The rows are grouped in 4 ways, from coarse to fine. Each group lies inside one group of the grouping before and may be the whole of it. The rows also spread widely along 15 directions, which tell nothing about the answers.
In the rows, 128 means zero.
Known rows, each followed by its group in each grouping:
[90, 101, 109, 113, 87, 130, 148, 117, 124, 114, 108, 149, 133, 139, 119, 163, 137, 79, 114, 130, 109, 131, 142, 142, 134, 137, 124, 128, 117, 136, 130, 112, 105] : Tur Gosi Susa zeva
[145, 168, 146, 162, 128, 124, 142, 126, 114, 157, 125, 127, 151, 94, 137, 122, 142, 132, 142, 134, 148, 147, 117, 144, 139, 116, 107, 130, 115, 120, 131, 137, 116] : nifa buze tubo zapiv
[142, 157, 128, 125, 105, 168, 143, 110, 118, 187, 110, 158, 150, 133, 135, 146, 130, 90, 116, 130, 132, 97, 106, 135, 156, 130, 82, 148, 138, 129, 101, 127, 89] : sezu Pipaf perid Gonep
[144, 129, 137, 132, 97, 154, 141, 125, 153, 109, 122, 156, 99, 120, 139, 94, 129, 107, 137, 120, 139, 115, 129, 123, 127, 131, 108, 113, 144, 134, 91, 115, 98] : nifa buze tubo zipir
[150, 106, 128, 146, 117, 114, 154, 128, 136, 107, 143, 131, 112, 110, 121, 130, 136, 120, 114, 123, 105, 132, 151, 144, 133, 123, 155, 128, 124, 118, 127, 130, 129] : Tur rufo gepe Mamo
[121, 129, 129, 96, 157, 114, 133, 149, 84, 164, 116, 97, 148, 100, 121, 137, 141, 108, 123, 105, 132, 131, 130, 152, 159, 95, 122, 138, 112, 126, 160, 129, 143] : sezu suda guso bal
[102, 134, 120, 124, 101, 118, 153, 136, 131, 137, 107, 144, 128, 150, 131, 173, 117, 125, 95, 148, 88, 153, 125, 146, 130, 123, 190, 166, 115, 114, 166, 131, 121] : Tur sobe Dipi pevu
[155, 130, 112, 118, 128, 146, 111, 122, 124, 153, 147, 136, 133, 102, 125, 154, 135, 135, 119, 118, 115, 137, 127, 124, 130, 124, 106, 174, 140, 150, 113, 126, 149] : sezu Pipaf dasoz lobi
[105, 121, 130, 116, 120, 129, 132, 141, 119, 82, 134, 120, 128, 106, 139, 190, 114, 109, 134, 123, 136, 146, 117, 105, 107, 95, 99, 166, 158, 149, 107, 111, 139] : Tur Gosi zoral Voni
[141, 155, 156, 154, 110, 133, 146, 122, 128, 118, 110, 148, 118, 144, 129, 110, 112, 131, 109, 139, 120, 105, 138, 141, 145, 111, 162, 130, 137, 96, 138, 145, 89] : nifa detum kovek Tubam
[106, 135, 117, 135, 135, 123, 144, 123, 130, 91, 129, 132, 125, 154, 119, 131, 91, 131, 127, 133, 129, 124, 131, 112, 112, 116, 131, 103, 139, 106, 106, 123, 108] : nifa detum labu lala
[90, 117, 141, 147, 112, 95, 130, 132, 112, 68, 119, 119, 141, 125, 127, 169, 131, 115, 126, 135, 135, 152, 143, 140, 120, 114, 136, 127, 115, 132, 161, 125, 130] : Tur Gosi zedup divum
[117, 142, 123, 92, 114, 130, 139, 131, 148, 169, 121, 138, 103, 136, 146, 115, 115, 112, 126, 117, 143, 100, 95, 122, 134, 123, 119, 109, 127, 111, 94, 120, 77] : Tur Gosi zedup rom
[102, 128, 99, 114, 110, 112, 151, 140, 152, 132, 107, 135, 125, 128, 119, 131, 125, 108, 118, 123, 98, 182, 129, 151, 113, 136, 156, 132, 106, 135, 120, 100, 125] : sezu Pipaf vel Nupa
[121, 134, 129, 113, 130, 118, 138, 122, 123, 175, 144, 137, 155, 130, 113, 138, 149, 98, 113, 159, 93, 112, 139, 142, 120, 142, 136, 147, 100, 129, 115, 137, 124] : sezu Pipaf perid rodur
[139, 82, 130, 120, 96, 153, 146, 113, 127, 85, 144, 163, 96, 146, 146, 164, 131, 119, 117, 142, 116, 81, 150, 89, 118, 124, 144, 150, 153, 130, 143, 154, 101] : nifa detum dorof neze
[125, 147, 126, 149, 120, 124, 145, 133, 137, 122, 92, 110, 140, 149, 107, 102, 120, 115, 105, 108, 124, 139, 146, 148, 144, 109, 151, 94, 115, 114, 132, 118, 116] : Tur rufo gepe Mamo
[125, 144, 97, 102, 153, 138, 137, 109, 94, 187, 131, 131, 128, 127, 121, 156, 113, 149, 128, 132, 124, 115, 113, 120, 151, 106, 126, 145, 136, 97, 132, 143, 105] : Tur Gosi Susa zeva
[123, 114, 130, 95, 143, 135, 132, 148, 113, 128, 132, 123, 128, 133, 125, 140, 135, 117, 119, 138, 106, 125, 130, 126, 121, 129, 140, 157, 132, 142, 140, 132, 166] : sezu Pipaf perid rodur
[109, 146, 143, 101, 155, 115, 124, 124, 118, 149, 151, 143, 109, 128, 135, 107, 121, 139, 145, 165, 132, 100, 106, 130, 119, 142, 132, 121, 124, 107, 116, 140, 112] : sezu Pipaf vel Nupa
[139, 144, 142, 151, 131, 142, 164, 126, 102, 101, 99, 155, 116, 121, 125, 113, 108, 125, 131, 135, 120, 142, 124, 169, 168, 125, 140, 133, 146, 103, 143, 121, 121] : sezu suda guso bal
[150, 111, 94, 133, 119, 163, 148, 137, 117, 76, 121, 150, 95, 130, 134, 156, 77, 148, 112, 87, 127, 156, 106, 140, 160, 136, 107, 143, 183, 124, 124, 99, 161] : nifa detum kovek Tubam
[119, 127, 98, 125, 126, 137, 123, 117, 137, 134, 117, 141, 138, 131, 105, 96, 137, 125, 135, 129, 109, 169, 130, 151, 125, 170, 112, 107, 107, 148, 113, 95, 144] : sezu suda guso bal
[118, 120, 139, 97, 105, 123, 106, 134, 140, 143, 116, 122, 120, 123, 142, 145, 165, 122, 127, 128, 127, 128, 146, 100, 103, 97, 157, 157, 111, 154, 168, 148, 102] : sezu Pipaf perid Gonep
[137, 156, 134, 120, 133, 146, 102, 129, 125, 121, 119, 133, 133, 130, 100, 104, 105, 115, 100, 108, 119, 116, 132, 162, 152, 123, 104, 133, 150, 127, 89, 101, 147] : sezu Pipaf perid rodur
[152, 88, 143, 137, 110, 102, 183, 147, 140, 92, 117, 125, 86, 121, 152, 126, 143, 105, 126, 106, 131, 127, 153, 130, 133, 99, 183, 109, 118, 110, 170, 148, 90] : sezu Pipaf perid rodur
[163, 172, 160, 139, 119, 95, 131, 145, 179, 194, 135, 108, 127, 110, 129, 62, 146, 119, 114, 126, 113, 125, 127, 147, 112, 120, 163, 112, 85, 116, 85, 132, 101] : Tur sobe Dipi pevu
[123, 141, 169, 113, 117, 131, 123, 135, 138, 123, 123, 139, 86, 144, 164, 98, 120, 130, 138, 138, 164, 79, 99, 112, 130, 128, 131, 101, 138, 112, 134, 143, 87] : Tur sobe Dipi pevu
[103, 106, 109, 102, 129, 88, 132, 155, 130, 151, 136, 91, 150, 120, 112, 156, 150, 109, 96, 115, 96, 155, 145, 146, 117, 120, 161, 136, 86, 139, 150, 123, 162] : Tur rufo gepe Mamo
[137, 99, 137, 113, 132, 141, 175, 167, 119, 104, 99, 113, 103, 164, 157, 133, 121, 113, 120, 107, 145, 118, 115, 116, 143, 122, 151, 110, 140, 125, 179, 142, 143] : sezu Pipaf perid rodur
[155, 139, 126, 129, 110, 136, 156, 126, 129, 166, 126, 146, 119, 103, 139, 137, 139, 127, 124, 132, 105, 136, 131, 125, 132, 106, 153, 168, 127, 119, 133, 145, 96] : nifa detum kovek Tubam
[141, 80, 132, 150, 121, 106, 188, 134, 109, 92, 151, 130, 109, 134, 146, 177, 121, 112, 114, 126, 128, 105, 133, 135, 146, 130, 146, 116, 131, 100, 154, 149, 119] : Tur Gosi zoral Voni
[103, 95, 164, 106, 97, 101, 100, 137, 147, 117, 142, 125, 132, 130, 134, 108, 183, 78, 123, 138, 137, 96, 148, 134, 102, 162, 114, 98, 84, 164, 136, 130, 121] : sezu Pipaf perid rodur
[166, 103, 137, 114, 127, 139, 147, 155, 146, 101, 127, 118, 99, 152, 121, 115, 114, 113, 87, 98, 102, 99, 155, 127, 135, 104, 171, 135, 148, 123, 122, 132, 146] : sezu Pipaf perid Gonep

New rows. What belongs after each?
[149, 145, 130, 166, 173, 105, 145, 124, 101, 124, 150, 100, 150, 116, 100, 120, 118, 148, 124, 136, 119, 131, 147, 143, 138, 109, 141, 113, 121, 97, 127, 142, 151] : Tur rufo gepe Mamo
[115, 107, 109, 116, 106, 153, 127, 108, 123, 111, 145, 171, 106, 144, 130, 157, 107, 127, 111, 137, 122, 103, 106, 141, 149, 173, 98, 128, 154, 125, 114, 113, 131] : Tur rufo gepe Mamo
[120, 146, 156, 128, 120, 150, 106, 116, 115, 100, 132, 148, 128, 120, 128, 121, 126, 110, 139, 152, 138, 102, 123, 123, 125, 131, 88, 140, 151, 141, 100, 119, 126] : Tur sobe Dipi pevu
[120, 95, 105, 106, 136, 123, 134, 121, 109, 139, 156, 136, 114, 144, 119, 148, 120, 132, 101, 126, 116, 93, 125, 146, 154, 155, 130, 112, 126, 108, 140, 132, 139] : Tur rufo gepe Mamo
[153, 101, 111, 123, 136, 131, 146, 137, 157, 104, 158, 119, 93, 159, 153, 152, 98, 149, 122, 108, 145, 103, 116, 74, 104, 119, 132, 110, 154, 124, 109, 143, 119] : sezu Pipaf dasoz lobi
[100, 114, 127, 105, 141, 118, 116, 134, 130, 107, 127, 126, 123, 152, 113, 101, 132, 130, 128, 144, 112, 131, 141, 133, 112, 150, 150, 107, 110, 136, 140, 120, 146] : sezu suda guso bal
[126, 111, 124, 139, 139, 127, 114, 111, 105, 76, 144, 133, 103, 121, 128, 113, 116, 142, 148, 106, 180, 105, 134, 125, 147, 126, 84, 72, 145, 112, 133, 125, 110] : nifa buze tubo zipir
[133, 136, 122, 119, 138, 125, 107, 133, 128, 168, 153, 109, 143, 134, 144, 148, 138, 164, 129, 133, 140, 129, 110, 92, 104, 135, 117, 136, 115, 142, 144, 151, 140] : nifa detum kovek Tubam
[105, 129, 111, 133, 92, 120, 132, 116, 157, 108, 112, 143, 109, 116, 136, 126, 131, 121, 152, 121, 143, 170, 116, 123, 107, 135, 112, 107, 120, 140, 109, 101, 86] : Tur Gosi zoral Voni
[100, 110, 122, 136, 113, 132, 169, 114, 114, 53, 129, 160, 121, 124, 113, 183, 107, 101, 131, 168, 82, 143, 155, 120, 107, 104, 152, 176, 158, 121, 108, 121, 121] : Tur Gosi Susa zeva
[131, 99, 99, 126, 121, 98, 117, 114, 129, 141, 148, 106, 121, 91, 132, 135, 158, 128, 149, 86, 165, 147, 134, 121, 126, 125, 89, 86, 99, 139, 132, 120, 98] : Tur Gosi zoral Voni
[153, 138, 110, 131, 141, 156, 148, 144, 131, 136, 100, 100, 134, 154, 123, 128, 114, 144, 118, 109, 120, 148, 129, 101, 127, 103, 145, 133, 143, 132, 134, 132, 155] : Tur Gosi Susa zeva
[152, 153, 134, 165, 118, 129, 103, 119, 141, 138, 135, 125, 145, 135, 140, 140, 130, 161, 116, 120, 153, 142, 111, 132, 127, 151, 105, 120, 121, 141, 138, 133, 139] : sezu Pipaf vel Nupa
[138, 140, 117, 119, 140, 121, 128, 120, 151, 154, 121, 114, 117, 151, 117, 92, 130, 140, 129, 122, 126, 117, 149, 102, 109, 101, 163, 100, 111, 114, 124, 143, 86] : sezu Pipaf perid Gonep
[143, 118, 99, 116, 104, 135, 134, 126, 148, 153, 106, 120, 108, 121, 137, 118, 135, 120, 128, 75, 152, 140, 120, 123, 144, 118, 107, 94, 121, 132, 121, 113, 93] : Tur Gosi Susa zeva
[158, 112, 113, 94, 122, 126, 117, 132, 151, 172, 154, 122, 88, 129, 146, 142, 126, 161, 105, 102, 126, 102, 113, 108, 131, 121, 149, 137, 133, 118, 128, 146, 116] : Tur Gosi Susa zeva
[123, 155, 151, 145, 120, 114, 127, 130, 159, 172, 107, 92, 158, 191, 124, 81, 148, 117, 113, 137, 147, 90, 139, 104, 108, 131, 148, 61, 79, 123, 133, 154, 87] : Tur Gosi zoral Voni
[130, 121, 141, 120, 129, 128, 149, 148, 112, 134, 141, 132, 132, 127, 132, 132, 120, 95, 110, 133, 117, 111, 105, 162, 149, 159, 107, 128, 127, 125, 110, 115, 162] : Tur sobe Dipi pevu
[95, 137, 138, 125, 117, 94, 129, 151, 117, 126, 113, 103, 138, 136, 151, 170, 110, 124, 105, 96, 166, 125, 107, 137, 143, 101, 124, 106, 115, 110, 167, 133, 106] : nifa detum labu lala
[157, 112, 128, 150, 104, 99, 153, 133, 141, 139, 136, 130, 111, 109, 146, 143, 144, 146, 110, 111, 118, 148, 138, 141, 135, 122, 174, 132, 102, 112, 171, 149, 109] : nifa detum labu lala
[138, 140, 139, 101, 124, 126, 126, 175, 134, 141, 135, 109, 135, 133, 129, 148, 92, 114, 66, 92, 108, 114, 104, 162, 148, 120, 127, 158, 144, 125, 100, 109, 179] : nifa detum dorof neze
[155, 140, 124, 140, 163, 132, 97, 108, 115, 119, 176, 130, 125, 122, 118, 128, 103, 163, 131, 125, 147, 100, 119, 121, 132, 137, 81, 118, 154, 120, 88, 131, 145] : sezu Pipaf dasoz lobi
[110, 125, 151, 153, 108, 99, 123, 122, 127, 104, 164, 146, 141, 125, 139, 164, 136, 138, 122, 170, 117, 130, 126, 135, 102, 159, 132, 143, 110, 130, 140, 143, 132] : nifa detum kovek Tubam
[114, 143, 113, 101, 123, 91, 151, 139, 148, 178, 132, 133, 113, 81, 124, 87, 140, 108, 145, 123, 107, 166, 119, 158, 115, 127, 141, 120, 90, 114, 90, 107, 90] : nifa detum kovek Tubam
[142, 115, 131, 95, 197, 128, 116, 128, 95, 156, 174, 104, 125, 156, 121, 119, 121, 163, 128, 148, 129, 61, 131, 93, 126, 126, 135, 113, 131, 109, 138, 167, 151] : sezu suda guso bal
[148, 134, 135, 131, 118, 147, 133, 140, 149, 144, 128, 120, 144, 160, 140, 134, 131, 116, 112, 127, 130, 114, 115, 108, 112, 143, 113, 125, 127, 150, 113, 133, 141] : sezu Pipaf perid Gonep
[114, 157, 159, 120, 102, 119, 136, 152, 154, 146, 106, 119, 132, 145, 158, 138, 121, 95, 109, 116, 157, 105, 102, 124, 123, 108, 124, 117, 122, 129, 119, 130, 89] : sezu Pipaf vel Nupa
[141, 150, 130, 138, 118, 148, 129, 107, 135, 117, 125, 164, 128, 114, 101, 113, 128, 119, 128, 157, 83, 144, 151, 142, 117, 124, 142, 170, 140, 132, 91, 117, 123] : sezu Pipaf perid Gonep
[129, 139, 106, 107, 120, 157, 112, 109, 119, 153, 105, 151, 109, 154, 127, 142, 111, 152, 110, 115, 133, 113, 120, 127, 157, 117, 136, 139, 147, 115, 156, 134, 98] : sezu Pipaf perid Gonep
[156, 107, 131, 156, 160, 129, 124, 121, 107, 95, 157, 111, 114, 150, 155, 151, 125, 186, 150, 129, 179, 113, 116, 82, 121, 137, 113, 95, 141, 124, 182, 167, 141] : sezu Pipaf perid rodur
[117, 137, 122, 140, 122, 95, 118, 143, 125, 130, 124, 108, 153, 103, 129, 165, 139, 135, 118, 110, 132, 190, 121, 157, 125, 125, 125, 142, 102, 144, 157, 115, 153] : sezu Pipaf perid rodur
[118, 124, 118, 104, 107, 141, 98, 94, 110, 151, 127, 162, 124, 118, 102, 127, 150, 122, 115, 144, 98, 110, 154, 152, 149, 136, 135, 158, 120, 130, 137, 127, 111] : Tur Gosi zedup divum
[94, 132, 91, 94, 116, 121, 122, 126, 130, 164, 139, 135, 129, 159, 137, 206, 96, 153, 91, 128, 114, 121, 108, 107, 120, 114, 148, 161, 132, 113, 143, 138, 104] : nifa detum kovek Tubam
[129, 57, 80, 111, 132, 105, 167, 119, 136, 117, 173, 132, 96, 120, 128, 121, 140, 103, 149, 116, 124, 128, 136, 120, 113, 169, 111, 68, 103, 126, 100, 114, 117] : Tur sobe Dipi pevu
[129, 133, 130, 127, 120, 131, 121, 131, 109, 122, 114, 130, 126, 100, 141, 154, 135, 126, 131, 107, 151, 149, 119, 140, 146, 112, 107, 146, 136, 139, 154, 123, 128] : sezu Pipaf vel Nupa
[94, 150, 145, 103, 95, 131, 117, 161, 149, 134, 114, 130, 142, 138, 148, 147, 118, 101, 106, 126, 127, 138, 91, 136, 113, 143, 105, 149, 128, 155, 109, 105, 142] : nifa detum kovek Tubam
[119, 130, 149, 134, 142, 102, 92, 121, 109, 118, 164, 119, 127, 124, 134, 166, 134, 179, 117, 155, 132, 112, 130, 120, 120, 122, 152, 149, 125, 119, 176, 162, 145] : Tur rufo gepe Mamo
[91, 159, 151, 100, 96, 141, 112, 162, 136, 124, 87, 136, 143, 145, 122, 136, 119, 108, 89, 140, 90, 149, 121, 155, 124, 123, 157, 185, 133, 148, 138, 109, 159] : nifa detum kovek Tubam
[132, 129, 133, 147, 118, 124, 149, 124, 142, 116, 140, 144, 125, 138, 122, 111, 125, 115, 125, 154, 106, 132, 128, 141, 115, 160, 136, 116, 117, 124, 101, 119, 131] : Tur sobe Dipi pevu
[113, 154, 163, 120, 131, 112, 94, 135, 114, 147, 132, 110, 153, 114, 126, 121, 148, 119, 127, 141, 140, 113, 123, 139, 126, 123, 109, 134, 109, 139, 129, 133, 138] : Tur Gosi zedup divum
[140, 125, 148, 111, 120, 140, 109, 148, 133, 105, 111, 113, 117, 117, 112, 85, 140, 98, 115, 105, 118, 123, 152, 139, 132, 111, 131, 130, 133, 150, 116, 110, 153] : Tur sobe Dipi pevu
[139, 120, 105, 112, 97, 161, 106, 92, 165, 129, 129, 154, 84, 153, 146, 132, 127, 160, 140, 126, 144, 101, 128, 60, 102, 117, 129, 124, 149, 137, 117, 141, 63] : Tur Gosi zedup divum
[171, 122, 125, 145, 120, 142, 164, 136, 136, 136, 145, 138, 105, 116, 157, 161, 118, 150, 118, 123, 123, 134, 101, 121, 138, 131, 135, 154, 150, 121, 131, 140, 138] : Tur rufo gepe Mamo
